The same things were measured in two ways. Each way mixes the same 10 hidden numbers, adds some noise and spreads widely along 6 directions of its own, which tell nothing about the thing.
In the rows, zero is written as 128.
Some things both ways: the first way, then the second way.
[109 132 160 170 177 111 114 147 156 107 136 177 115 157 123 114 199]
[172  85 155 122 138 133 119 195 118 135 100 108 113  87 135  70 152 129]

[141 169 144 169  97 138 153  51 150 123  81 150 160 137 164  98 100]
[158  98 115 107 122 167 122 127 164 156 132 163 154 128 126 163  98 161]

[147 128 129 161  67 174  67 104 111 125  80  75 145  82 119 124 103]
[110 113 134 182 115 134 101 160 107 135 115  85  97 134 172 121 156 118]

[102  98 106 148 125 157 148  49 121 140 123 167 140 144 155 182 180]
[111 123 140 128 152 119 177 123  91 150 121 124  99 108 117 117 145 116]

[135 148 207 178 171 118 157 135 104  99  94 157 103 147 139  75 127]
[162 118 137 124 144 162 150 159 138 174  82 179 130 161 167 126  83 135]

[142 156 172 169 136 150 146  89 143 124 106 127 128 139 143 116 133]
[121 107 135 155 144 137 126 122  84 128  98 153 108 157 181 141 155 124]

[ 86 128 111  69  50 148  84 130 173 130 161 132 137 153 116  99 131]
[ 93 108 126 120 116 141  88 125 145 112 153  96 149 122 132 146 140 128]

[122 138 146  96 131 133 167  96 155 119 161 113 135 119 125 116 126]
[108 128 122 118 125 114 126 130 125 120 127 115 109 124 104 138 132 119]

[121 133 126 122 106 134 150  74 137 107 118 114 135  85 125 136 128]
[123 157 112 132 121 114 103 100 142  95 145 142 127 113 113 164 107 138]

[167 175 215 168 173  92 156 151 133  84 121  71 147 112 104 122 156]
[ 81 121 149 122 159 177 162 100  50 124 108 129 136 176 147 160 129 128]

[127 111 111 116  99 150 161  73 152 118 134 128 138 115 140 154 157]
[118 135  90 142 112 123 135 100 127 143 127 156  90 145 118 188 133 126]

[ 98 127 176  96 146 101  57 213 125 115 136 131 121 154 105  99 125]
[110 132 123 141 107  72  71 142 172  80 153 106 132 129 160 127 192 114]

[ 94 147 161 111 107 111  77 179 131 140 109 147 131 143 118  92 116]
[113 149 102 124 137 152 147 110 127 154 122 145 109 149 112 182  52 126]

[123  86 121 138 139  99 105 150 100  82 133 154 128 110 115 184 178]
[120 143 105 139 144 143 117 110 109 133  94 138 113 145 136 159  89 124]

[153 142 138 118 166 121  79 151 127 135 110 117 138 111 137 147  50]
[137 135 135 118 158 142 115 118 100 132 115 126 139 130 140 123 112 138]

[137 159 192 157 168 146 134  63 107 113 118 136 131 152 174 139  61]
[101 131 115 143 103 134 113 144 155 117 144 112 113 141 136 164 129 115]

[148 146 147 160 123 125 134 114 118 122 108 151 140 160 150 136 112]
[103 136 116 125 137 153 126 119 124 137 116 122 136 148 132 160  90 127]

[155 109 123 119 201 113 154 105 145  96 179 105 123 128 127 197 168]
[127  88 142 104 144 153 137 143 105 137 120 139 126 136 116 128  83 128]

[117 115 114  87 102 180 139 120 170 145 123  97 131 121 136 171 147]
[141 155 145 129 120 142 122 159 143 105 155 102 130 141 136 122 155 128]

[ 78 133 139  97 169  93 133 182 135  77 162 165 108 172 134 146 136]
[129 136 130 137 126 138 117 111 133 113 114 145 147 156 131 131 100 147]

[121 121  90 101  86 145 132 159 149 130 148 105 135 102  99  99 132]
[157 136  97 113 112 136 135 141 216 128 135 146 142  85 101 149 113 132]

[156 139 133 109 153 117 142 138 156  88 158  69 119  94 104 140 131]
[123 109 142 138 111 113 111 161  90 126 113 102  93 132 109 102 136 126]

[ 95 140  89  62  64 152 126 158 177 118 148 115 131 114 128  93  78]
[160  92 115 150 105 142 124  99 124 156  89 184 139 179 159 129 198 155]

[114 153  99 128  79 164 209  59 164 164  82 127 152 118 154  76 123]
[160 114 124 165 136 125 132  89 111 158  93 174 143 165 158 101 124 163]

[116 149 134 154  77  97 169 109 124 103  92 131 162  84 114 126 170]
[138 126 127 104 103  98 144 120 141  99 140 138 142 134  91 117 220 134]

[135 110  95  88 107 177 102 160 165 159 156  93 156 153 124 118 118]
[112 113 112 149 150 141 144 115 143 160 104 124 123 111 166 151 142 127]

[141 101 126 178 138 161 158  47  99 125 109 129 148 113 151 176 158]
[118 125 156 129 155 165 162 137 114 139 126  97 154 120 150  99 150 125]

[108  76 114 121 120 147 113 140 123 149 140 182 101 119 115 125 172]
[148 147 116 109 139  96 163 149 127 155 107 141  87  87 116 107 180  90]

Other things, the second way, with their names:
q140: [100 136 138 145 135 142 122  90  90 129 117 112 153 133 133 123 147 150]
q457: [126 111 120 104 134 172 168 143 182 160 130 160 148 111 132 155 113 116]
q277: [103 155 124 120 136 123 142  71 142  78 153 121 179 121 128 143 211 133]
q480: [154  76 123 126 119 133 127 140 141 154 103 156 120 125 120 116 121 135]
q169: [136 100 123 110 113 115 153 161 126 141 125 132  94 131  91 111 139 105]
q739: [117 181 101 166 127 139 110  99 139 122 123 123 121 131 127 156  61 131]
q258: [115 174 125 132 122 124 108 174 160 110 130  67 115 102 119 130  96 115]
q287: [ 97 130 128 142 112 121 108 147 137 120 157  79 107  97 112 147 116 129]
q597: [132 115 125 116 123 107 147 113 107 159 111 175 131 145 116 115 114 136]
q268: [ 82 147 130 132 140 162 144 103  90 132 134  71 133 107  99 151 112 144]
q163: [113 125 120 110 120 154 122 148 163 169 143  82 145 113 111 143  95 139]
q984: [111 139 124  95 135 117 141 120 150 143 157 132 145 128 128 150 156 133]
q118: [ 98 119 148 144 152 120 112 100  79 106 106 149 131 175 175 139 131 140]
q962: [146  88 121 134 120 119 125 146 139 110 136 129  95  84  96 135 123 126]
q543: [155  89 117 139 125 133 117 129 168 125 124 132 136 121 139 126 147 140]
q483: [ 95 166 113 134 131 180 118  97  83 143 117  92 128 158 103 171  65 148]
q35: [112 147 109 150 130 167  95 118 137 123 108 101 139 174 123 144  16 128]
q385: [100 124 135 120 114 107 123 152 107 158 137 106 116 129 142 112 183 110]
q185: [114  94 142 114 129 113 124 140  99 140 109 149 129 167 165 122 177 117]
q643: [139 103 138 106 122 143 115 149 141 154 109 109 172 156 143  80 150 132]
q50: [130 136 126  92 112 100 144 170 193 124 174 107 141  85 120 107 204  96]
q299: [104 171 106  92 121 146 130 154 169 176 148  94 133 110 101 164  71 121]
q669: [162 122 140 127 123 113 109 151 141 108 147 172 118 138 145 131 114 138]
q492: [139 152 120 117 101 149 105 202 168 143 148  33 102  69  67 107  95 114]
q772: [147 123 128 120 129 172 136 138 174 129 145 128 160 113 131 136  91 137]
q674: [ 84 156 123 147 138 109 115  96 104 122 134  99 123 116 119 137  94 135]
q122: [118 131 123 148 120 137 109 139 150 104 125 115 117 125 127 155 100 133]
q688: [120 123 126 114 121 125 152 119 153  91 138 124 134 135  93 139 158 126]
q894: [109  98 131  87 118 127 170 131 138 134 146 153 138 150 101 141 133 113]
q85: [113 155 131 135 166 116 120 124 129 124 115 103 131 107 160 119 119 111]
q307: [120  94 125 118  95 117 137 161 132 153 142 138 116 134 135 121 198 111]
q633: [103  99 143 109 146 144 162  58 135 123 130 157 209 156 127 116 129 155]
q846: [115 126 148 149 145 154 132 104  91 136  98 131 147 159 158 124 132 162]
q88: [125 157  81 156 121 109  80  95 150 135 111 121 114 102 123 157  93 138]
q281: [172 115 152 113 130 127 154 175 140 136 131 127 123 104 112  78 146 133]
q27: [ 98 132 109 129 118 145 136  97 120 184 141 125 141 131 130 160 122 143]
q97: [109 105 143 143 115 172  91 135 132 103 140  86 156 131 144 137 134 144]
q976: [127 121 135 151 156 141 103  76  82 122 109 112 156 144 162 110 156 147]
q679: [114 150 105 150 147 148 156  90 145 138 125 156 130 129 138 171  70 124]
q778: [ 68 138 156 121 189 192 149  88  65 127 134  93 157 112 121 150  17 144]
q663: [152 147 104 126 137 115 133 124 141 160 121 165  99  97 109 137  75 122]
q331: [ 95  77 138  99 125 117 158 151 126 143 137 165 113 141 128 148 120 110]
q582: [136 125 124 148 163 156 103 111  98 120  79 153 120 137 146 144  43 138]
q485: [ 93 135 115 130 153 146 130  91 145 105 142 110 148  98 125 159 102 120]
q266: [146 164  84 107  94 101 142 149 218 113 154 155 101 114  85 187 132 117]
q464: [131 136 113 128 120 103  94 141 142 117 135 118 110 113 128 140 138 122]
q650: [155 139 124 121 121 148 110 130 138 105 140 123 136 121  97 141  91 148]
q5: [153 175  98 134  98 129 140 120 187 129 163 137 127  98  84 146 107 135]
q920: [112 161 115 126 122 105 111 151 103 117 123  97  75  91  94 144 125 110]
q178: [131  71 123 139 127 124 160 142 120 177 105 165  87 102 138 143 162 126]
q182: [166 137 115 112 149 169 165 138 158 163 120 194 123 120 130 164  53 127]
q214: [117 122 127 117 139  94 132 137 101 109 143 138  86  92 106 130 134 101]
q259: [118 142 117 143 127  87 122 130 137 133 108 138 107 130 129 116 116 118]
q68: [132 170 140 111 121 131 103 157 159  89 168  84 151 124 120 130 129 139]
q378: [124  83 114 102 139 153 154 120 134 163 104 170 121 113 110 163  96 122]
q354: [137 156 118 114 112 127 109 152 159 136 150  98 133 104 108 134 127 137]
q729: [134 126 131 136 130 178  93 107 127 123  96 119 189 188 162 119 133 166]
q672: [135 149 123 152 171 150 113 107 104 164  66 151 142 158 206 131 108 141]
q859: [ 98 152 140 137 137 111 125 137 121  87 145  80 112 100 114 126 140 116]
q365: [147 130 132 105 167 138 142  77 111 133 123 205 182 175 189 139 159 140]
q2: [152 141 114 138 107 107 143 104 164 119 164 179 130 114 120 148 149 143]
q471: [136 141 130 122 137 106 129 152 106 141 116 121 107 129 135 101 135 108]
q966: [127  98 148 119 133 127 161 158 138 111 110 135 112 133 112 113 132 120]
q473: [101 126 131 129 116 126 144  70  83 128 148 173 145 145 117 154 161 154]
q410: [175 133 122 111 131 164 131 172 162 179  99 150 126 143 133 127  74 138]
q467: [139  90 103 129  96 105 124 180 211 142 131 159 108 132 150 145 131 100]
q335: [100 143 146 125 139 136 120 109 126  93 151 126 167 137 159 119 160 120]
q350: [158 152 127 115 133 133 102 119 182 121 144 129 188 116 135 102 107 154]
q710: [181 106 119 175 113 131  67 157 129 105  99 136  97 131 139 129  83 157]
q852: [133 133 110 117 134 130 102 132 148 155 133 132 122 112 120 151  53 140]
q858: [127 127 122 115 120  99 149 107 141 134 143 160 135 120 108 134 148 140]
q212: [144 103 148 102 142 111 158 104 108 167 119 153 165 125 126  75 178 151]
q119: [140 114 149 132 137 129 127 127 118 125 124 149 149 139 161 109 143 141]
q24: [162  86 157 136 131 132 130 117  70 118  77 182 144 184 152  86 163 156]
q222: [145  94 134 109 130 109 135 127 133 154 102 158 150 131 136  91 174 140]
q531: [ 96  69 133 143 166  74 105 104  66 105  85 164  92 130 172 133 163 109]
q126: [143 134 141 120 136 123 131 126 126 120 147 154 148 141 161 117 171 129]
q546: [113 152 128 127 142 137 121 131 126 134 124 119 135 131 154 145 131 122]
q580: [117 137 121 125 126  73 149 128 129 126 135 161  98 133 132 126 159 105]
q317: [107 112 134 118 148 109 138 113 108 136 105 138 137 129 119 108  92 130]
q172: [113 122 129 108 122 109 164 128 152 151 133 141 146 130 133 116 183 121]
q481: [168 126 142 150 112 140 144 170 143 104 119 100 127 127 128  78 183 128]
q707: [125 131 118 128 131  93 155 147 109 172 113 127  76  87 108 117 145 109]
q716: [116 103 126 109 169 119 146 113 143 116 107 146 139 119 139 122 102 103]
q73: [101 119 139 130 141 128 101 143  86 134 109 105 118 132 151 128 123 123]
q51: [ 92 129 126 123 122 125 112 126 154  96 157 105 146 142 129 129 119 106]
q599: [126 168 134 133 121 133 139 125 160  80 167 121 145 130 127 150 150 135]
q192: [112 106 142 148 126 103 138 105 131 108 126 145 143 140 120 100 107 138]
q70: [145  97 145 107 121 121 129 166 126 119 139 134 127 145 123 100 145 120]

Some of these things the first way, each followed by its name:
[112 141 136 128 113 110 137 165 139 122 130 121 157 122 106 119 164]
q277
[137 163 168 143 164 112 157 131 177 129 148 102 141 161 105  93 198]
q778
[126  75  89 101 157 122  82 142 135 114 177 113 105 102  92 204 195]
q214
[136 155 181 145 102 106  53 178 124 104 100 119 126 123  99  75 109]
q73
[109 120 104 106 160 107 107 150 121 110 139 156 123 161 145 166 102]
q858
[127  97 139 141 140 149 127 108 114 156 130 171 115 158 142 129 152]
q50
[111 157 143 138 134 104 174  88 156  68 140 154 107 154 139 118 156]
q473
[101  94  94  95  71 171 133 109 137 124 117 172 114 138 156 141 114]
q410
[158  75 100 101 122 134 119 168 135 133 134  90 114  86  90 151 186]
q471
[109 144 168  83 114 119 125 161 187 131 135 113 122 131  95  28 157]
q852
[108  66 100 128 128 149 158  77 141 116 151 180 107 142 133 150 223]
q707
[164  91 151 126 252 131 132 136 103 122 158 132 119 151 151 186 107]
q85
[ 74 112 109 114 105 149 164  72 156 122 122 145 119 116 131 125 195]
q2
[123 115  80 193 108 157 146  96 110 135  81 150 153 116 155 217 172]
q481
[129 168  79 139 108 161 116 121 195 144 102 143 136 159 161 167 104]
q710
[158 134 163 133 179 116 111 132 133  93 145 126 105 108 123 145 106]
q920
[ 96 124  99  68 109 157 106 146 182 137 135 120 101 149 128 154 138]
q669
[133 125 104 105 143 121 145 130 139 136 167 140 128 181 143 182 140]
q894
[ 83 126 158 125 144 118 158 114 132 106 123 129 116  78 110  78 162]
q5
[ 90  92  39  86  67 158  98 137 134 159 109 185 130 161 156 161 107]
q350
[124 157 145  89 172 129 142 164 155  91 152 100 134 154 147 139  67]
q846
[159 115  90 102  91 184 140 101 149 167 104  82 131  99 134 156 104]
q126
[120 119 138 158 156 150 134  45 126  97 147 152 130 138 156 136 128]
q178
[ 99 127 143 164 153 121 130 117 125 124  99 163 129 130 134 136 174]
q281
[125 184 172 154 167 110 120 102 123 125 120 142 139 129 149  76  42]
q480
[115 111 143 105 160 106  99 163 110 127 159 122 123 145 112 148 145]
q51
[115 106 101 128 141 115 121 142 138  92 149 153 116 129 118 177 178]
q582
[ 97 134 118 137 118 152 114  79 120 105 123 159 141 157 168 190  97]
q122
[101 119  76 107  85 105  88 187 132 136 135 165 127 180 113 129 153]
q317
[104 110 141 140 149 155 148  85 120 121 166 188 106 186 160 126 135]
q457
[110 100  86 111  97 164 107  71 145 110 144 133 140 155 151 195 145]
q287
[113 142 119  99 113 137 194 130 197 107 169 138 121 175 129  96 178]
q140
[126 102 113 122 152 152 150  78 132 113 152 112 140 120 137 211 162]
q859
[151 149  79 118  81 161 126 107 165 135 130 105 169 148 149 170  91]
q268
[155 118 185 168 183  87 162 139 112 105  92 135 123 112 118 115 193]
q365
[160 111 129 134 197 140 173 107 119 120 153  81 128 106 127 158 136]
q679
[123 108 166 114 195 109 157 126 137 110 155 120  95  84  96  72 167]
q663
[ 89 144 143 129 124 111  64 169 147  89 145 152 132 173 129 135 139]
q97
[103  80 114 116 137 119  94 135  87 119 125 146 111 119 120 177 158]
q580
[158 164 183 140 189  97 105 134 136 119 152  90 139 120 102 102 112]
q531
[138 159 118 108  89 145 101 136 160 175  95  84 174  84 119  91  72]
q976
[134 141 110  98 139 117  91 189 121 146 129 125 137 154 138 159  62]
q35
[175 118 179  94 183 124 144 147 130 104 156 116 109 151 139  97  76]
q299
[116 134 160 143  93 101 113 139 114  80  91 111 141 111 104 129 172]
q118
